All groups share one centre, and each spreads out both ways along 12 directions, with some noise.
Known rows, each followed by its group:
[-.08,.22,.15,.14,-.14,.03,.19,-.15,.20,-.10,.07,-.42,.13,.01,.30,-.25,.01]  L
[.08,-.15,-.06,-.11,.36,-.25,-.07,.36,-.04,.25,-.13,-.28,-.23,.17,-.24,.05,.15]  E
[.15,.03,-.04,-.05,.14,.06,-.20,.31,.19,.12,-.34,.11,.05,.00,-.01,-.20,-.01]  F
[-.08,-.05,.36,-.15,.07,-.15,-.20,.32,.28,.15,-.25,.17,.03,-.10,-.20,-.01,.21]  L
[.06,.01,-.15,-.06,.15,-.28,-.05,-.04,-.37,-.27,.30,-.13,-.22,.06,-.15,.04,-.05]  M
[-.21,.00,-.03,.11,.01,.20,.15,-.12,.04,-.04,.12,-.16,.02,.14,-.47,.48,.00]  M
[.22,-.27,-.03,-.09,.30,-.14,.06,.38,-.21,-.06,.01,.26,-.08,-.02,.04,.00,-.12]  M
[.21,-.18,.26,.10,-.22,.04,-.11,.00,.34,.19,-.17,.27,-.16,.02,-.06,.04,.14]  F
[-.10,.06,.12,.07,.11,.16,.31,-.37,.16,.09,-.08,-.16,.10,.01,-.07,.21,-.01]  L
[-.09,-.25,-.23,-.09,.01,.20,.04,-.20,.07,.09,-.13,.18,-.24,.00,-.27,.17,-.20]  F
[.20,-.21,.06,-.01,.34,-.07,.33,-.16,-.04,.00,.00,.00,-.08,.05,-.28,.01,-.16]  L
[.07,-.32,.16,.09,-.03,-.10,.33,.42,-.30,.32,.21,.02,.10,-.07,-.30,-.10,.14]  L
[.13,.09,-.15,.15,.16,-.22,-.30,.21,-.10,-.05,-.34,-.39,-.07,.09,-.04,-.07,.04]  M
[.20,.32,.09,.32,-.13,.22,-.17,.23,.13,.18,-.09,.04,.15,.15,-.17,-.05,.24]  E
[.21,-.17,.24,.22,.17,.02,-.04,.15,-.02,-.03,.00,.53,-.25,.18,-.08,.19,.08]  L
[-.20,-.29,.11,-.16,.07,-.16,.31,-.30,-.13,-.02,.21,-.09,.05,-.06,-.05,.34,-.05]  E
[-.13,-.08,.28,.16,.07,-.11,.21,-.18,.17,-.19,-.13,-.33,.01,.03,.04,.15,-.01]  E
[.00,.18,.04,-.17,.00,-.12,-.22,.11,.06,.18,-.11,-.05,.18,-.06,-.05,-.27,.14]  E
[.06,-.13,.10,-.23,-.08,.02,-.01,-.21,.28,.00,.21,.27,-.18,.07,-.08,.29,.00]  M
[.06,-.12,.03,.08,.30,-.16,-.02,-.01,-.01,-.17,-.41,-.15,-.15,-.06,-.22,.14,-.09]  L
[.02,-.21,.20,.55,.08,.05,.27,-.02,-.24,-.29,.11,.13,-.29,.26,-.11,-.02,-.09]  F
[-.19,.06,.12,.09,.14,-.08,-.19,.11,-.14,-.34,-.01,.11,-.01,.13,-.39,.13,.01]  M
[-.22,.14,-.09,.10,-.11,.18,-.24,-.08,.05,.12,-.26,.09,-.07,.08,-.03,-.16,.06]  E
[-.07,.16,.12,.23,.16,-.02,.03,.36,-.24,-.09,-.09,-.03,.04,-.07,-.01,-.10,.09]  L
[-.03,-.01,.09,-.01,.03,-.04,-.22,-.02,.15,-.07,-.22,.10,.05,.13,.32,-.08,-.01]  F
[-.03,.06,-.10,-.01,.31,.06,.08,-.12,.06,.19,-.17,-.20,-.12,.17,.31,.14,.03]  F
[.24,-.18,-.05,.28,-.11,.03,-.09,.25,-.19,-.14,-.06,.24,.11,.07,.05,-.09,-.08]  E
[-.30,.03,.07,.39,.09,.23,.09,.19,-.26,-.03,.06,-.01,.07,.33,-.17,.30,.10]  F
[.12,-.23,.10,-.03,-.12,.00,.07,-.03,.24,-.21,.20,.02,.16,.16,-.19,.16,-.13]  M
[.19,.09,-.15,-.10,.11,-.01,-.02,-.30,-.10,.13,-.15,.07,.06,-.12,.13,-.10,-.06]  M
[.03,-.25,.31,.08,.20,-.46,.06,-.02,-.28,-.21,.05,-.05,-.04,.12,-.16,-.30,.02]  M
[-.03,.18,-.12,.04,.33,.08,.07,-.01,-.21,-.20,.18,-.01,.02,.19,.03,.21,-.09]  F
[.04,.38,.09,.22,-.19,.17,-.25,.03,.14,.01,-.17,-.05,.40,.05,.00,-.13,.16]  E
[.34,.16,-.29,-.05,.26,.05,-.07,-.02,.26,-.06,-.32,-.34,.00,.04,.10,.06,-.16]  M
[-.40,.31,.08,.02,.21,-.02,-.02,-.10,-.15,.08,-.19,-.17,-.05,-.12,-.26,-.07,.16]  M
[-.03,-.08,.22,-.01,.02,.02,.17,.03,.21,.33,-.25,-.07,.07,-.23,-.19,.36,.16]  L
[.36,-.02,.14,.05,.07,.13,.24,-.27,.19,.03,.07,.28,.11,.14,.21,-.28,-.10]  L
[-.03,.08,-.09,-.13,.27,-.16,-.14,.02,-.15,-.05,.24,-.03,-.33,.25,.02,.26,.12]  E
[-.07,.22,.09,-.02,.07,-.20,-.11,.07,.04,-.30,.20,-.21,-.40,.01,.23,-.07,.06]  F
[-.09,.12,.11,.11,.12,-.14,.17,-.06,-.28,-.30,.38,-.09,-.16,.01,-.20,.03,.02]  F
[.15,-.15,-.07,-.09,.04,-.01,-.05,.20,.06,-.15,.22,.20,-.30,.06,-.25,.33,-.04]  M
[.29,-.08,-.22,.08,-.09,.03,-.15,.25,-.11,-.03,-.05,.19,-.17,-.08,.10,-.21,-.10]  F
[.16,-.21,.06,.13,-.21,-.01,.28,.19,-.08,.19,.12,-.09,.11,-.29,-.12,.22,.08]  L
[.18,-.34,.00,.01,.04,-.18,.07,.20,.07,.27,-.18,-.34,.00,.04,-.27,.20,.08]  F
[-.03,-.17,.27,.22,-.10,-.14,.13,-.20,.10,-.20,-.09,-.18,.04,.08,-.09,-.22,-.06]  L
[.10,-.03,.31,-.04,.09,-.34,-.03,-.15,.03,-.26,.16,-.06,.12,.10,-.03,.11,.08]  F
[.10,-.27,.01,.27,.10,-.12,.25,.06,-.30,-.06,-.04,-.14,-.01,.08,-.28,-.33,-.13]  L
[.30,.01,-.27,.12,-.02,.11,-.19,-.03,-.12,-.08,-.13,.10,.04,.02,-.26,.18,-.08]  M
[.06,.02,-.06,.30,-.08,.07,-.06,.23,-.10,-.09,-.13,-.17,.17,.12,-.19,-.03,-.02]  M
[.09,-.38,.26,.24,-.06,-.12,.34,.26,-.23,.02,.15,.17,-.08,-.09,-.28,-.33,-.02]  E
[.33,-.12,-.06,-.17,-.01,-.24,-.03,.03,.09,-.07,.07,-.17,.01,-.15,-.14,.03,-.05]  F
[.08,-.33,.33,-.10,-.13,-.14,.34,-.09,.04,-.07,.15,.18,.34,-.25,-.23,-.03,-.10]  E
[.00,.05,-.04,.14,.27,.26,.11,.20,-.07,.36,-.31,.13,.12,.07,-.20,-.12,.04]  F
[-.30,.28,-.06,.01,.32,-.04,.02,.14,-.21,-.33,-.02,-.26,-.03,-.11,-.33,.06,-.07]  L
[-.06,-.13,-.01,.29,.11,.02,-.01,.38,-.16,.21,-.23,-.07,-.17,.18,-.38,-.26,.07]  E
[.32,.18,-.09,.20,.19,.22,-.11,-.11,.28,-.02,-.27,.04,-.36,.19,-.03,.15,-.05]  M
[.00,-.11,-.30,.06,-.15,.03,-.25,.28,-.22,-.22,.11,.14,-.21,.03,.13,.12,-.12]  E
[.01,-.21,.23,.27,-.21,-.04,-.04,.08,-.11,.13,.06,.19,-.07,.20,.02,.08,.20]  E
[-.39,.25,.39,.00,.07,-.05,.07,.00,.20,.02,-.06,-.27,.21,.05,.19,-.06,.21]  L
[-.02,.21,-.15,-.25,.23,.12,.03,-.30,.00,.25,.05,.14,-.06,.02,-.11,.01,.02]  E

New rows. What belongs after each?
[-.22,.29,.00,.06,-.16,.05,-.12,-.09,-.07,-.39,.29,-.07,.11,.09,-.30,-.04,-.01]  M
[.00,.08,.27,-.11,.14,.03,.17,-.12,.22,.14,.10,.08,.21,.21,.21,-.29,.07]  L
[-.14,.07,-.16,-.27,.05,.11,.18,.48,-.18,-.03,.13,.07,.49,-.31,.15,-.19,-.16]  M
[.08,-.07,.03,-.12,-.04,-.10,-.15,.12,-.08,.30,-.06,.01,.20,-.01,-.13,.10,.21]  F
[.22,-.08,.22,.22,-.18,-.17,.06,-.05,-.03,.06,.30,-.06,-.33,.08,.13,.14,.24]  F
[.05,-.06,.08,.01,.17,-.20,.18,-.06,-.33,.16,.13,-.05,.12,.00,-.21,-.03,.12]  F
[.03,-.25,-.09,-.13,.34,-.19,.28,.05,-.05,-.26,-.12,-.35,.06,-.10,-.06,.14,-.30]  E
[.09,-.02,.26,.41,.01,.00,-.10,.16,-.26,-.10,.05,.34,.20,.34,.18,-.05,.14]  F
[.26,-.10,-.03,-.22,.21,-.07,-.01,-.17,.32,-.04,-.13,-.04,.06,.08,-.01,.23,-.11]  F
[-.03,-.14,-.13,-.21,-.01,.02,-.13,-.17,.29,-.08,-.31,-.08,.20,-.01,.11,.06,-.20]  F
[.15,-.48,.04,.04,-.06,-.19,-.14,-.02,-.16,.03,.03,.16,.14,.27,.19,.53,.07]  E
[-.01,.02,-.07,-.04,.14,.18,.29,-.19,.10,.12,.07,-.05,-.31,-.09,-.43,.20,-.06]  F
[-.05,-.51,.23,.21,-.11,-.18,.27,-.17,-.26,-.10,.04,.05,.20,.04,.11,.04,-.08]  E
[.12,-.06,.33,.33,-.05,-.14,.17,.11,-.14,.15,.21,-.05,-.26,.02,-.20,-.05,.28]  F
[.10,.41,-.22,.14,.21,.27,-.07,-.27,.01,.22,-.19,-.06,-.07,.20,.22,.01,.07]  E
[-.20,.12,.09,.05,.26,-.03,-.10,-.02,-.07,.06,.07,.00,-.33,.34,-.32,.13,.19]  E
[-.54,.13,-.02,.18,-.03,.29,.01,-.23,.07,-.16,-.21,-.02,-.03,.17,.34,.03,-.13]  F
[-.15,-.10,.07,.11,.18,-.07,.07,-.31,.02,-.27,-.18,-.19,-.12,.05,-.34,.30,-.12]  L
[-.14,.58,-.28,-.18,.08,.14,-.08,-.04,-.14,-.17,.01,-.12,.30,-.32,.03,-.34,-.11]  M
[-.25,.11,-.09,-.11,.33,.07,-.08,.06,.15,.05,-.18,-.21,-.22,.18,.14,.23,.03]  F
[-.46,-.04,.45,-.10,-.09,-.26,-.21,.10,.14,-.06,.00,-.05,.07,.03,-.54,.16,.29]  F
[.07,-.23,.23,.24,.28,.09,.04,.16,.27,-.14,-.26,.11,-.03,.38,-.01,.24,-.06]  M
[-.34,.22,-.24,.12,.02,.12,-.03,-.27,-.24,-.13,-.10,-.28,.15,.05,-.07,.11,-.07]  L
[-.16,.12,.01,.04,.03,-.02,-.19,.18,-.07,-.36,-.10,.00,.28,.08,.05,-.15,-.09]  F
[.03,-.16,-.02,-.11,.03,-.08,-.02,-.12,.01,-.25,.02,-.01,.17,.05,-.24,.18,-.16]  F
[.20,-.26,.07,.33,.13,-.03,.19,-.01,-.16,-.11,-.10,.12,-.18,.05,-.30,-.03,-.14]  L
[.06,-.09,.16,.14,.00,.01,.15,-.24,.02,-.28,.12,.19,-.17,.01,-.18,-.01,-.13]  F
[-.37,.17,-.03,.13,-.09,.10,-.01,.14,-.27,-.25,.28,-.13,.25,.17,-.04,.06,.03]  M
[.23,-.39,.18,.06,-.10,-.21,-.14,.12,.11,.18,-.36,.09,.04,-.10,.00,.21,.10]  L
[-.04,-.10,.15,.26,.14,-.16,-.11,.44,-.21,-.03,-.04,-.02,.04,.23,-.09,.00,.16]  F
[.11,.02,-.24,.10,-.05,.21,.08,-.15,-.20,.02,.08,.12,.17,.05,.13,.13,-.13]  F
[-.04,-.23,.19,.24,.08,-.21,-.09,.21,-.25,.04,-.28,-.03,.08,.05,.05,.08,.12]  L
[.19,-.06,.34,.18,-.16,-.14,.20,-.05,.00,.16,.19,.08,-.26,-.17,-.40,-.13,.21]  F
[.36,.03,-.28,.08,.09,.17,.20,-.16,-.01,-.07,.12,.03,-.22,.04,-.06,-.21,-.26]  L
[.28,-.40,-.03,.12,-.21,-.15,.07,-.23,.10,.14,.21,-.26,-.23,.34,.03,.32,.06]  M
[-.01,.18,-.04,.14,.14,.04,-.38,.26,.05,-.04,-.31,.08,-.22,.11,.01,.08,.11]  M
[.11,.34,-.11,.17,-.13,.24,-.21,-.05,.09,.17,-.31,-.05,.29,.04,.17,-.16,.11]  E
[-.11,-.15,.04,.04,-.03,.03,.11,-.43,-.17,-.01,.06,.18,-.02,.08,.04,.10,-.08]  F
[-.05,-.11,.03,.20,.16,.09,.20,-.06,-.32,.24,-.06,.07,.32,.15,-.24,.06,.05]  F
[.15,-.08,.07,-.02,.34,-.09,-.05,-.25,.09,-.32,-.16,.16,-.20,.10,-.13,.31,-.17]  L
[-.21,.25,-.16,-.20,-.05,-.08,-.20,-.05,.05,-.20,.28,-.24,-.04,.21,.17,-.20,-.02]  L
[.39,.14,.24,.12,.02,-.22,.04,.16,.02,-.09,.13,-.04,-.08,-.10,.03,-.30,.13]  F
[-.02,-.49,-.04,-.13,.06,.01,.02,-.08,.05,.36,-.10,.15,-.23,.13,-.59,.50,.05]  F
[-.16,-.32,.07,-.27,.30,-.14,.08,-.31,.04,.07,-.05,.12,-.27,.11,-.43,.31,-.05]  F
[.17,-.29,-.05,-.18,.07,-.18,-.05,.18,-.10,.26,-.12,.07,.13,-.13,-.51,-.03,.05]  F
[-.17,-.03,.15,.27,.12,-.16,.13,-.04,-.22,-.22,.10,-.30,-.03,.24,-.30,-.02,.03]  M
[-.14,-.03,.26,.09,-.25,-.06,-.03,-.25,-.08,-.05,.29,.24,-.09,.10,-.18,-.05,.12]  M
[-.47,.20,.09,-.12,.10,.19,.18,.15,-.09,-.10,.20,.14,.18,-.20,-.27,.04,-.03]  M
[-.21,.33,.21,-.04,.02,.05,.12,.10,.23,.06,-.06,-.24,.16,-.13,-.01,-.34,.10]  L
[-.14,-.07,.00,-.33,.02,-.08,.05,-.26,.46,.15,-.27,-.45,.12,-.12,-.16,.25,-.02]  F
[.18,-.23,-.02,-.25,.07,-.25,-.18,-.07,.15,.03,-.20,-.05,.04,.00,.12,.00,-.07]  F
[-.20,-.13,.15,-.23,.06,-.21,.04,.23,-.11,-.12,.16,.02,.18,-.07,.00,-.12,-.01]  M
[-.29,.16,.07,-.11,.21,.09,-.12,-.22,.05,-.19,-.03,.34,-.16,.09,.01,-.01,-.07]  F
[.00,.16,-.07,-.11,.36,.03,.07,.01,.15,.12,-.35,-.28,.20,.04,.16,-.09,-.07]  F
[-.09,-.18,-.18,-.22,.43,-.17,-.10,.02,-.21,.18,-.08,.05,-.30,.26,-.28,.07,.00]  E
[.24,.30,.01,.28,-.05,.34,.01,.05,.11,-.03,-.06,.11,.25,.03,-.21,-.08,.00]  E
[.22,-.16,-.21,-.12,.15,-.19,.18,-.32,.01,.19,-.11,-.56,.08,.00,-.02,.11,-.06]  M
[.20,.07,.05,.13,.06,-.09,-.04,.14,-.17,-.12,.29,.21,-.46,.05,.00,-.02,.09]  F
[.29,-.20,-.06,-.06,-.41,.02,.09,-.16,.21,-.03,.03,-.08,.18,-.26,-.10,-.07,-.17]  L
